Every row belongs to one group in each of 4 separate groupings. Each group adds its own fixed numbers to the row, and there is some noise. The rows also spread widely along 12 directions, which tell nothing about the answers.
Known rows, each followed by its group in each grouping:
[-2.14 -0.84 -0.18 -0.43 -2.04  2.47 -3.66 -1.31  0.66 -2.40 -1.75 -0.32
 -0.06  2.85  2.66 -1.26 -0.89  0.71 -2.80 -0.67  2.88 -2.77 -0.33  0.13
 -0.83 -1.41 -2.56]
q143 (1) zosul kedov
[ 1.22  1.81  0.93  2.22  2.32 -2.61  0.25  0.06 -0.12 -0.83 -1.99  1.70
 -1.52  1.73  1.48  0.56 -0.49  1.83 -0.03 -0.32  1.94  0.48  0.31 -0.46
  0.92  1.64 -0.17]
q608 (2) zadet beb
[-1.00 -0.70  1.59  2.51  0.43 -1.69  1.18 -1.33 -0.62  0.88 -0.05  0.27
  0.41  0.23  2.21  0.98 -0.50  1.25 -1.52 -3.01  1.65 -1.82 -0.01  0.32
  0.72 -0.69 -0.62]
q455 (0) zadet ligo
[-1.59  0.57 -0.09  0.72 -3.75 -0.56 -2.72 -2.79 -1.13 -2.38  0.83 -0.62
  0.33 -0.12  0.90 -1.71 -0.47 -0.09 -2.15  1.18 -0.13  0.38  0.10 -2.68
 -0.54 -0.89 -1.74]
q97 (1) veb ligo
[-0.79 -0.19  2.15  0.37  0.32  0.19 -2.26 -1.03 -0.55  1.12  0.31 -0.13
  1.07 -0.04  1.97 -1.12 -2.29 -1.54 -1.64 -0.75  1.79 -3.36  1.39 -3.62
  1.61  0.08  0.12]
q608 (0) gibur tures
[-2.70 -1.92 -0.16  0.11 -3.44 -2.87 -1.57 -1.28  0.46 -1.53  0.89 -1.19
  0.69 -1.68 -0.34  0.18  0.91  0.05 -2.66 -0.48 -0.33 -0.29  1.17  1.26
 -0.44 -2.12 -3.46]
q143 (3) veb tures
[-0.24 -1.36 -0.33  1.26  0.42  0.52 -2.40  2.04  1.64 -0.23 -2.17  4.11
 -0.68  1.26  1.65  3.24  2.84 -1.73 -2.18  0.24 -0.26  2.27  1.19  0.71
  0.88 -1.41 -2.10]
q455 (3) gur beb
[-1.45  0.74  1.00  3.06  0.44 -2.64  4.18 -0.24 -2.57 -2.21  0.27 -2.75
 -1.00  0.64  2.27  0.18 -2.61 -0.73  1.68 -1.93  2.66 -0.67  0.18  0.13
  2.29  0.88  0.99]
q595 (2) gibur kedov
[-0.21  0.12  1.05  2.32  0.51 -1.96 -0.07 -1.36 -0.79 -1.18 -0.20  1.91
  0.82  0.72 -0.21 -0.85  1.03  1.30 -2.06 -0.59 -0.67 -0.91 -2.32 -0.98
 -1.61  1.78 -0.82]
q595 (0) gur dizi
[ 0.68 -1.47  1.39  1.16 -0.40 -1.55 -1.16  1.19 -0.84  0.68 -0.05 -0.29
 -0.15  0.14  3.80  1.37  0.17 -4.39  0.83 -0.51  1.47 -0.44  0.96 -0.97
  1.62 -0.60 -2.04]
q97 (3) zosul dizi
[ 1.67  0.44 -0.13 -1.26  1.61 -2.63 -3.02  0.66  0.71  1.78 -0.36 -1.01
  1.22 -0.67 -0.47 -3.23 -3.04 -2.30  0.32  1.22  0.70 -1.20  4.92 -2.05
  0.99  0.36  0.31]
q97 (1) denun ligo
[-0.32 -1.61 -0.65  2.38  2.78  1.50  1.79  2.43  0.99 -0.74 -1.34  2.15
  1.06  2.26 -0.03  0.23  0.97 -0.52 -0.58 -1.02 -0.10 -2.04 -1.78  0.49
 -0.81  1.36  0.81]
q143 (0) denun dizi
[ 0.02 -0.25 -0.08  2.11 -0.31 -1.42  0.17 -0.71 -0.99 -0.81  0.66 -0.76
  0.04  0.30  1.71 -0.66 -0.53 -0.32  0.04 -0.29  0.88 -0.32  0.06 -1.37
  0.61  0.58 -0.11]
q143 (3) denun beb
[ 0.16 -0.89 -0.77  1.06  0.71  0.93 -1.32  0.28  0.22 -0.17 -1.32 -0.45
 -0.44  3.21  2.96 -0.67 -0.71 -1.37  0.61 -0.63  2.02 -2.15 -0.51 -0.70
  0.56 -0.23 -0.53]
q97 (3) gibur kedov
[-2.20  2.00 -1.95  0.92 -0.43 -3.11  1.36  1.24 -0.15 -5.25 -1.72 -1.73
 -0.55  1.16  0.19 -0.67  1.09  2.29 -0.75 -0.13 -0.99 -0.13  0.60  1.97
 -1.03 -0.77 -2.12]
q455 (0) gur ligo
[-1.69 -2.97 -0.35  1.30 -2.09  2.04 -2.61 -0.76 -1.06 -0.49  1.19 -1.18
  2.45  1.25  1.92 -2.32 -1.10 -3.23 -0.89 -1.16  0.64 -3.02  0.43 -1.58
 -1.01  0.06 -0.09]
q455 (3) gibur dizi
[ 1.14 -1.83  4.10  4.24  0.08 -3.56  2.12 -2.31 -3.16  2.86  1.72 -0.30
  0.50 -0.87  1.31 -0.36 -2.69 -0.71  0.91 -3.06  3.84 -1.06  0.10 -0.26
  0.49  2.02  0.57]
q595 (0) gibur beb
[-1.37  0.62  1.53 -0.71 -3.07 -2.89 -3.66 -4.61  0.09 -1.83  2.24 -1.92
  0.35 -0.65  3.82 -1.45  0.74 -0.95 -2.07  0.63 -0.86 -2.53 -2.26 -3.48
  0.56 -2.01 -3.47]
q143 (2) denun beb
[-0.72 -4.63 -0.86  2.04 -3.48 -0.71 -2.73 -2.50 -0.38  2.38  2.24  1.05
  3.59 -0.52  2.53  0.13  2.07 -2.96 -1.82 -0.97 -2.17  0.32 -1.79 -0.78
 -0.20 -2.44 -1.27]
q608 (1) zosul beb
[ 0.77 -0.55  4.05  2.82 -1.09 -3.25 -1.03 -0.98 -2.15  0.48  2.05  1.75
  0.72 -2.24  1.89  0.76  0.30 -2.54 -1.38 -0.08  0.26 -0.22 -0.60 -2.89
  0.02  1.48 -2.14]
q97 (0) veb beb
[-0.01 -2.81 -2.00  1.68 -1.33 -2.13  0.22 -0.14  0.51  0.47  0.62  2.19
  1.39 -0.68 -2.54  0.96  3.12 -2.52 -0.47  2.17 -3.60  5.03 -0.66  0.05
  0.17 -1.11  0.03]
q595 (0) zosul beb
[-0.29  0.32 -1.33  1.46 -1.13 -3.20  0.47 -3.10 -0.15 -0.72  0.43 -1.86
  0.15  1.85  3.64 -0.56  1.91  0.60  0.67 -0.34 -1.94 -0.96 -3.85 -1.42
  0.85 -2.17 -1.28]
q97 (0) gibur ligo
[-1.62 -1.77 -1.01  4.10 -1.64 -1.38  3.19 -2.37 -1.57 -0.94  2.47 -0.39
  0.88  0.13  1.55  0.50  1.42 -0.11 -0.80 -1.47 -1.66  0.87 -4.35 -0.25
 -0.12 -0.59 -0.17]
q608 (3) zosul kedov
[-0.07 -2.32 -2.96  1.64 -3.46 -0.45 -1.42 -1.94 -0.13  1.59 -0.82  0.12
  0.61  1.67  0.25 -0.77  0.09  0.79 -0.34 -0.06  1.04  3.62  1.92  1.40
  1.31 -2.34  0.61]
q143 (1) gur beb
[ 0.79  0.83 -0.86  1.86  1.10 -1.77  2.10 -0.58  0.80 -1.38 -1.98  1.04
 -1.44  2.32 -0.52 -0.22  0.61  2.57  0.60  0.44  0.99  1.62 -1.33  1.45
 -0.66  0.73 -0.52]
q143 (1) veb dizi
[-2.22 -0.08 -2.81 -3.10 -0.49 -0.28 -4.27  3.51  1.33 -3.67 -1.64 -3.04
  1.92  1.16 -1.02 -4.42 -1.46 -2.36 -1.02  1.74 -0.29 -3.51  4.29 -0.15
 -1.25 -0.70 -1.94]
q97 (0) gur kedov
[-1.24 -2.84 -1.67  2.28 -0.85  0.30 -0.30  1.12 -1.38 -0.73 -0.47 -2.14
  1.41  1.98  1.46 -2.11 -2.04 -0.77  0.00 -2.39  2.93 -2.97  1.21  2.12
 -1.70  0.69 -0.26]
q97 (3) denun kedov
[ 0.13 -0.01  2.10  3.03  1.54 -0.17 -1.21 -0.79 -1.14  1.37 -0.04  3.22
  1.06  0.10  5.09  2.11  0.16 -0.15 -2.57 -1.93  0.78 -1.35 -0.29 -4.34
  3.39  0.87  1.04]
q143 (1) denun beb
[ 1.75 -2.02  0.86  2.21 -1.92 -1.66 -1.99 -2.83 -0.16  2.29 -0.30  1.96
 -0.58  0.87  1.57  1.49  0.84  0.29 -1.17 -0.90  1.53  2.29 -0.13  0.44
  0.71 -0.90 -1.69]
q143 (3) gibur ligo
[-2.79 -1.32  1.84  2.05 -2.83  0.09 -2.12 -2.23 -1.69 -2.42  2.25 -0.98
  1.89 -0.51  1.22 -1.83 -1.11 -0.76 -3.81 -1.87  0.24 -3.70 -1.42 -2.09
 -1.43  0.57 -1.57]
q97 (2) gibur ligo
[-2.57 -0.91 -1.88 -0.15 -1.63 -0.74 -0.67  1.13  0.10 -3.44 -0.63 -3.49
  0.40  0.65 -0.31 -2.15 -1.72  0.19 -0.80 -0.72  1.91 -2.30  2.88  1.80
 -1.15 -0.51 -1.57]
q143 (3) denun tures
[-0.51  2.16  0.75  1.56  1.83  0.35  1.53  0.92 -0.34 -3.07 -0.86 -0.37
 -1.83  2.83  5.91  1.27  0.03 -2.40  1.70  0.30  1.12 -2.39 -2.94 -2.77
  2.06 -0.32 -1.39]
q97 (1) veb kedov
[-0.12  0.80  2.99 -2.01 -0.07 -2.54 -4.84 -2.93  1.81  1.49  0.40  1.03
  0.26 -1.85 -0.89 -2.15 -1.02 -0.17 -3.65  1.07  0.59 -1.47  2.59 -2.35
  0.28 -1.32 -2.81]
q455 (0) gur beb
[ 0.53  1.87  0.97  0.91  2.10 -2.31 -0.36  0.40 -0.12 -1.83 -1.97 -0.21
 -0.55  1.83  3.35 -0.32 -0.54  1.68  0.30 -0.98  1.95 -2.95  0.03 -0.63
  0.36  1.02 -1.68]
q143 (1) veb ligo
[-0.60 -3.05 -0.48  2.16  0.33 -0.59 -2.20  1.14 -0.77  1.05 -0.35  0.32
  2.64  0.93  2.91 -0.39 -0.37 -1.04 -1.03 -2.73  1.32 -2.99  2.16  0.17
 -0.31  0.51 -0.31]
q455 (3) zadet beb
[-2.29  2.05 -0.67 -1.24  0.28  0.49  1.24  0.27  1.50 -2.73  0.06 -1.60
 -1.60  0.87  0.63 -0.57 -0.52 -2.70  0.34  2.01 -0.54  0.03  0.14 -1.61
  2.47 -2.77 -0.85]
q455 (0) gur kedov
[-0.63 -2.14  1.66  2.18  0.30  0.38  0.76 -0.95 -0.28  2.71 -0.20  0.48
 -0.30  0.80  1.49  0.91 -2.48 -1.55 -0.68 -2.67  3.81 -0.58  1.14  0.84
  2.72 -1.07  0.86]
q608 (2) gibur kedov

New rows. What belongs after each?
[-0.66 -3.53 -1.36  1.13 -2.05  0.84 -1.19 -2.39  0.71  0.90  1.32 -1.83
  1.21  1.95  0.63 -2.24 -0.28 -1.24  0.31 -0.88  0.73 -1.86 -2.00  0.34
 -0.91 -1.42 -0.74]
q143 (3) gibur beb
[-0.45  0.95  0.26  1.79  0.61 -0.38  0.39 -1.21  0.13 -1.01  0.01  0.39
 -0.43  1.57  1.06 -0.50 -0.37  0.31 -0.90 -0.56  0.52 -0.77 -1.40 -0.83
  0.74 -0.27 -0.17]
q608 (2) gur ligo
[-0.64 -0.76  0.33  0.80 -1.03  1.02 -1.18 -2.11  1.08  0.44  0.37  0.61
  0.04  0.92  1.48 -0.23 -0.39 -1.72 -0.95  0.37  0.64 -0.60 -1.25 -1.30
  0.06 -1.72 -1.01]
q608 (1) denun tures
[ 0.17  0.74  1.17  1.28 -0.23  0.02 -2.35 -0.92 -0.20 -1.18 -0.81  2.64
 -1.10  0.94  0.46  0.00 -0.48 -0.44 -2.42  1.17  0.99  1.68  1.00 -2.50
  0.23  1.06 -0.78]
q455 (3) gibur kedov
[-1.01 -3.12 -1.41  3.59 -2.00 -1.29 -0.01 -0.81 -2.21  2.13 -1.10  0.46
  0.76  0.83  0.87  0.78 -0.86  1.36 -0.90 -3.02  2.98  2.15  3.31  2.38
  1.68 -0.75  1.45]
q595 (3) gur beb
[ 1.18 -1.47 -2.21  2.06  0.40 -2.94  0.84 -0.03 -0.94  1.48 -1.33 -0.86
  0.75  2.19 -0.35 -2.24 -1.36  1.27  1.29 -0.83  1.67  0.36  1.42  1.65
 -0.33  0.80  0.92]
q97 (0) zadet kedov
[ 1.23 -1.31  0.82  3.93 -0.92 -0.27  2.08  0.07 -3.08  1.72 -0.03 -0.89
 -0.41  1.16  0.13 -1.17 -3.71 -1.81  2.77 -1.06  4.75  2.35  3.62  0.36
  1.58  1.43  2.80]
q455 (0) gibur beb
[-0.06 -1.97  0.43  1.46 -1.30 -1.40  0.61  0.04 -0.28 -0.16  0.31 -0.99
 -0.17  0.83  0.66 -0.10 -1.13 -2.53  0.74 -0.67  2.28  0.65  0.80  1.50
  1.02 -0.45 -0.78]
q143 (2) gibur kedov
[-0.77 -0.52 -0.04  0.81 -1.23  0.10 -0.81  1.43 -2.15 -2.06 -0.36 -2.09
  1.33  0.96 -0.07 -3.37 -2.77 -1.51  0.85  0.09  2.58 -1.83  3.21 -1.06
 -0.41  1.98  0.43]
q143 (0) veb dizi
[ 0.96  1.69  2.37  1.84  2.12 -3.81  1.38 -0.65 -1.37 -1.84  0.15 -0.42
 -0.59 -0.13  0.02 -2.02 -2.38  0.55  0.10  0.14  1.90 -1.25  0.15 -1.03
 -0.93  3.12 -0.78]
q595 (1) zosul kedov
[-0.60 -1.45 -2.12 -1.10 -2.85  1.32 -2.94 -2.49  1.55 -0.12 -0.47 -1.13
 -0.37  2.24 -1.19 -2.45 -1.46 -1.87  0.48  2.62  1.30  1.42  1.23 -0.18
 -0.72 -2.13 -0.86]
q595 (1) zadet tures
[ 0.50  1.66  0.89  1.19  1.67 -1.91 -0.70  0.55  0.10 -1.39 -1.97  1.36
 -1.48  1.07  1.12  0.46 -0.29  1.83 -0.80  0.16  1.98 -0.39  1.26 -1.11
  0.80  1.59 -1.08]
q143 (3) veb tures
[-0.20 -1.03 -0.76  1.47  2.45 -0.39 -0.10  0.98  1.59 -0.51 -0.48  1.52
  1.61  0.83 -2.23 -2.35 -0.39  1.84 -2.22 -0.89 -0.42 -2.23 -0.34  0.55
 -1.58  1.66  0.24]
q143 (1) gur beb
[-1.36  0.91 -0.81  1.26 -0.62 -1.76 -1.22 -0.41 -0.96 -1.70 -0.85 -0.77
  0.09  0.25  0.20 -1.56 -1.35  2.29 -2.01 -0.79  1.29 -0.42  2.52 -0.30
  0.39  0.07 -0.29]
q608 (3) gur beb
[-2.33  0.00 -1.59  1.02 -1.30  2.81  1.26 -1.06 -0.38 -1.65 -0.68 -1.65
 -1.12  3.02  0.38 -1.46 -1.98 -0.04  0.69 -0.20  2.72  0.16  0.29 -0.66
  2.11 -0.91  1.88]
q143 (2) veb dizi
[-0.44 -0.81 -4.55 -1.08  0.44 -3.00 -2.00 -2.66  2.22  2.12 -0.85  0.18
  2.54  1.40 -0.63 -2.57  2.00  2.07 -0.84  1.11 -3.93 -0.06 -1.05 -1.02
  0.91 -2.79  0.59]
q608 (0) veb kedov
[ 0.32 -0.58 -0.01 -0.93  0.14 -4.36 -0.80 -0.17  1.20  0.82 -0.69 -1.18
  0.61 -1.03 -0.19 -1.07 -0.93 -0.23 -0.24  0.02  0.47 -0.38  2.98  1.23
  0.73 -1.32 -1.53]
q143 (1) denun dizi
[-2.03 -0.07  1.35  1.42 -0.52 -1.54  0.04  0.10 -1.49 -3.09  0.85 -1.86
  0.36 -0.48  2.29  0.12 -1.08 -1.26 -0.83 -1.34  0.86 -2.87  0.46 -0.86
 -0.15  0.51 -1.90]
q595 (3) zadet ligo
[ 0.34 -2.12  0.51  2.09 -0.42 -1.81  0.53 -3.28  1.66  0.92  1.97  1.30
  0.03 -0.06 -1.23 -0.12  1.43  0.94 -1.58 -0.12 -1.08  0.44 -3.92  0.32
 -1.58 -0.27 -1.87]
q143 (3) zadet beb
[ 0.49  0.15 -1.97 -0.86  1.30 -1.92 -0.76  1.12  1.99 -1.31 -0.27 -0.32
  1.23  0.80 -0.98 -2.46  0.41 -1.62  0.55  2.06 -2.33 -0.37  0.40 -0.79
 -0.26 -0.14 -0.66]
q143 (1) gur dizi
[ 1.64 -0.89  1.69  2.26  1.82 -3.99 -0.02 -0.74  0.68  0.99  1.09  3.29
  0.65 -1.20  0.28  1.33  1.90 -0.41 -1.91 -0.12 -1.87  0.82 -2.06 -1.42
  0.41  1.34 -1.56]
q143 (3) gibur kedov
[-0.70  1.34  0.33 -0.63  0.57  0.25 -1.14 -0.89  0.16 -1.99 -0.30 -0.72
 -0.53  1.57  1.82 -1.46 -0.94 -2.14  0.08  1.56  0.65 -1.87 -0.83 -2.89
  0.51 -0.28 -0.76]
q595 (0) denun kedov
[-1.46  1.16  0.92  0.25 -1.24 -3.63 -2.24 -2.29 -0.90 -2.17  1.83 -2.07
  1.46 -1.58  1.50 -2.45 -0.56  0.71 -2.50 -0.41 -1.29 -3.05 -0.06 -2.31
 -0.87 -0.24 -2.65]
q608 (3) gur ligo
[ 0.73 -3.54  1.13  1.92  3.60 -0.13  0.27  1.69  1.45  3.42 -0.60  2.66
  2.54  1.11  1.63  1.07  1.13 -1.91 -0.77 -2.79 -0.25 -3.78 -1.64 -0.04
  0.82  0.59  0.22]
q143 (0) gibur dizi
[-0.29  0.50  0.45  1.17  0.68 -2.53 -0.69 -1.38 -0.17  0.04  0.02  0.44
 -0.14 -0.15  1.12 -0.35 -0.06  1.78 -1.33 -0.58  0.56 -0.70  0.42 -1.82
  1.42  0.36 -0.50]
q143 (3) veb beb
[ 2.11 -2.77 -0.35 -0.86 -0.95  1.65 -5.84 -0.63  1.61  3.06  0.79  1.40
  1.33  1.53  1.70 -1.38  0.39 -6.08  0.79  2.40  0.02 -0.07  0.58 -2.36
  0.12 -1.61 -1.61]
q608 (3) gur beb
[-0.53 -1.91  0.58  1.31 -2.46 -0.82 -1.51 -2.77 -0.78  1.71  3.28 -0.30
  1.76 -1.59  1.50 -0.48  0.04 -2.69 -1.54 -0.40 -1.25  0.06 -0.21 -3.01
  2.10 -1.60 -0.54]
q143 (3) gur ligo
[ 0.05 -0.64  1.67  0.88  1.68 -0.05 -0.69  0.39  0.85  0.23  1.37  1.21
  1.04  0.52  5.13  1.59  2.17 -5.73  0.86  0.54 -2.22 -2.41 -3.03 -4.36
  2.39 -1.26 -1.22]
q455 (0) gibur beb
[ 0.24 -1.41 -1.62  4.15  1.65  0.46  1.41 -1.15 -0.86  1.94 -0.57  2.04
  0.49  3.33  4.87  1.60  1.38  0.23  0.42 -2.39 -0.12 -0.19 -3.02 -1.41
  2.40 -0.15  2.02]
q455 (3) gibur kedov
[-0.34 -2.18 -0.89  0.39 -1.50 -1.88 -0.57 -1.59  1.76  2.58  1.49  1.72
  0.44 -1.34  0.79  2.69  2.90 -3.78 -0.41  1.10 -2.99  3.69  0.08 -0.61
  2.74 -4.28 -1.52]
q455 (3) veb ligo
[ 0.27 -0.25  2.68  0.85 -1.27 -5.48 -0.35 -2.75 -1.26  1.95  0.90 -1.10
  0.31 -2.47 -0.84 -1.35 -1.96  1.08 -1.37 -1.45  2.19  0.43  3.41  0.98
  0.23 -0.58 -1.70]
q455 (0) zosul ligo
[ 0.28  0.53  1.34  0.56 -0.04 -4.12 -1.02 -1.32 -0.38  0.54 -0.40  0.64
 -0.06 -0.33  2.31  0.72  0.47 -0.20 -0.61 -0.26  0.54  0.32  1.09 -1.44
  2.64 -0.43 -1.13]
q143 (2) veb dizi
[-0.67 -1.64 -1.61  1.75 -0.84 -3.24  1.10  3.44 -0.88 -0.72 -0.26  1.20
  1.70 -2.04 -1.96  1.44  1.32 -2.06 -0.12  1.09 -1.89  4.46  4.22  0.37
  2.17 -0.05  0.71]
q143 (0) veb beb
[-0.07  1.71  1.67 -0.60 -0.93 -6.44 -2.01 -1.96  0.17 -2.88  0.49 -1.00
  0.96 -1.53 -0.35 -2.44  1.07  1.11 -2.06  1.07 -2.02 -1.64 -0.92 -0.62
 -2.85  0.09 -4.64]
q608 (0) gur dizi
[ 0.03  0.05 -0.86  0.01  0.69 -0.13 -1.21  2.58  0.67 -2.35 -1.20  2.10
  0.74  0.91  0.06  0.40  1.96 -2.64 -0.23  2.48 -1.91  1.03  0.30 -2.18
  0.57  0.53 -0.70]
q143 (0) veb dizi
[ 0.76 -0.54  1.56  1.89 -2.23  0.84 -1.49 -2.20 -0.47  0.28  0.17  2.30
 -1.17  1.61  1.24  0.57  0.26 -1.66 -1.01  0.59  1.97  2.57 -0.94 -1.41
  1.06 -0.19 -0.73]
q143 (2) gur dizi
[-0.76  0.85  1.04  0.78  1.65 -0.77 -0.03 -0.83 -0.15  0.86 -0.22 -0.88
 -0.46 -0.14  2.15 -0.38 -2.32 -0.11 -0.81 -1.77  2.26 -2.52  2.41 -1.41
  2.26 -0.70  0.38]
q455 (3) denun ligo
[ 1.76 -0.57  1.71 -0.22  3.91 -3.40 -1.17 -0.02  2.16  3.55 -0.85  2.42
  0.34 -1.36 -1.28  0.17 -0.85 -1.07 -0.78  0.35  0.36  0.20  2.44 -0.78
  1.70  0.33 -0.03]
q595 (1) zosul beb
[-3.74 -1.75  0.40  0.35 -2.25  1.37  0.01 -3.14 -0.32  1.03  1.42 -3.73
 -0.38  0.54  2.79 -1.03 -3.00 -0.97 -1.08 -2.51  3.49 -3.93  0.06 -0.41
  2.34 -3.36 -0.85]
q97 (3) veb kedov
[-0.06 -2.57 -1.87  1.51 -2.53  0.99 -2.35 -2.28 -1.99  3.28  1.89 -0.28
  3.77  0.86  0.91 -3.64 -1.14 -3.04  0.09 -0.06 -0.76  0.45  1.74 -3.43
  1.65 -0.80  3.05]
q455 (0) gur dizi
[ 1.19 -1.15 -2.81 -2.09  0.97  0.17 -3.73 -1.70  3.45  1.72 -1.62 -0.78
 -0.02  4.06  0.07 -3.47 -0.51 -0.26  1.39  1.63  1.05 -1.35  0.24 -0.13
  0.32 -1.59 -0.12]
q143 (2) zadet beb
[-0.31 -2.68 -0.36  3.64 -1.88  0.60  1.46 -1.09 -1.09 -0.42  0.37 -0.20
  0.75  2.11  0.64 -0.51 -0.04  0.26 -0.14 -2.13  1.92 -0.88 -2.20  2.30
 -2.06  0.24 -0.43]
q143 (0) denun ligo
[-1.22  1.61  0.75  1.89 -0.62 -2.62  0.84 -3.76 -1.32 -0.74  1.85 -1.36
  0.05 -0.59  0.56 -2.29 -1.89  1.49 -1.33 -0.78  0.17 -0.61  0.04 -2.45
  1.04  0.14  1.05]
q455 (2) denun ligo
[ 0.14 -2.70  3.02  2.93  0.85  1.72 -0.03  1.48 -1.21  1.41  1.60  2.54
  1.05 -0.56  2.43  2.07 -0.87 -4.57 -1.41 -1.62  1.82 -1.00  0.12 -2.28
  2.01  1.41  0.05]
q143 (3) zosul kedov
[-0.88  0.13 -0.01 -0.50  0.07  0.43 -2.22 -0.15  0.88 -1.09 -1.52  0.39
 -0.25  1.84  2.31 -0.01  0.25 -1.15 -1.34  0.53  0.88 -1.30 -0.35 -1.16
  0.77 -1.53 -1.76]
q608 (0) zosul kedov
[ 1.20 -2.07 -1.82  1.37 -1.41 -1.93 -1.31  1.88  0.07 -1.54 -1.53  0.85
  1.00  1.61 -1.01 -0.19  2.22 -1.12  0.40  0.95 -0.45  2.29  0.63  2.72
 -2.10  0.39 -2.08]
q143 (0) zosul ligo
[-0.89  0.80  0.98  1.22  1.16 -0.40  0.61 -0.47 -0.36 -0.95 -1.52 -0.58
 -0.50  2.03  2.63 -0.50 -0.91  0.29 -0.06 -1.40  1.96 -2.60 -0.34 -0.88
  0.85  0.03 -0.29]
q455 (0) gibur dizi
[-2.14 -1.94 -1.81  0.77 -0.83  0.92 -0.14 -1.09  1.09 -0.65 -0.94 -2.95
  1.07  2.92  2.86 -1.47 -0.99  0.15  0.13 -2.65  1.69 -4.38 -1.31  2.08
 -0.60 -2.80 -1.22]
q608 (1) gibur ligo
[-1.05  0.43  0.46  0.51 -0.37 -3.68 -1.64 -2.60 -0.17 -2.13  1.09 -1.28
  0.58 -0.37  0.98 -1.91  0.46  0.62 -1.33  0.39 -1.52 -2.13 -1.58 -2.21
 -1.09  0.40 -2.18]
q595 (3) gibur beb
[-1.48  1.53  1.75  0.93  0.65  0.13  0.15 -1.87  0.30 -1.27  0.21  1.26
 -1.02 -0.44  0.03 -0.42 -2.23  0.50 -2.86  0.21  1.08 -0.18  0.59 -2.70
  1.26  0.08 -0.03]
q455 (1) zadet kedov
[ 1.48  1.07  3.48 -1.20  2.39 -3.38 -1.69  2.71  1.29 -1.47  0.27 -0.61
 -0.03 -1.73 -0.52 -1.37 -1.37 -4.36  0.17  1.71  0.54 -2.98  2.19 -1.17
 -1.35  1.36 -3.65]
q97 (0) denun ligo
[ 1.74  0.22 -0.40  2.28  0.28 -2.46  0.24  1.79 -1.03 -1.26 -2.00  1.95
 -0.81  1.49  0.40  0.69  0.76 -1.63  1.18  1.01  0.79  4.10  2.22  0.70
  0.51  1.61  0.10]
q455 (2) zosul dizi
[ 0.73 -1.42 -0.40  2.69  0.06 -1.12  0.76  2.02 -2.03 -1.93  0.25 -1.33
  1.63  1.51  2.65 -0.61 -0.57 -4.20  2.88 -0.21  0.25 -0.90 -0.04 -0.43
 -0.58  1.57  0.04]
q595 (1) gibur ligo
[ 2.78  2.32  0.36  1.28  4.69 -5.02  0.92  0.30  1.32  0.42 -0.84  2.63
 -0.84  0.68  1.42  1.07  1.58  0.57  0.85  1.21 -1.74  1.29 -0.77 -2.72
  3.14  1.43  0.48]
q143 (2) zadet beb
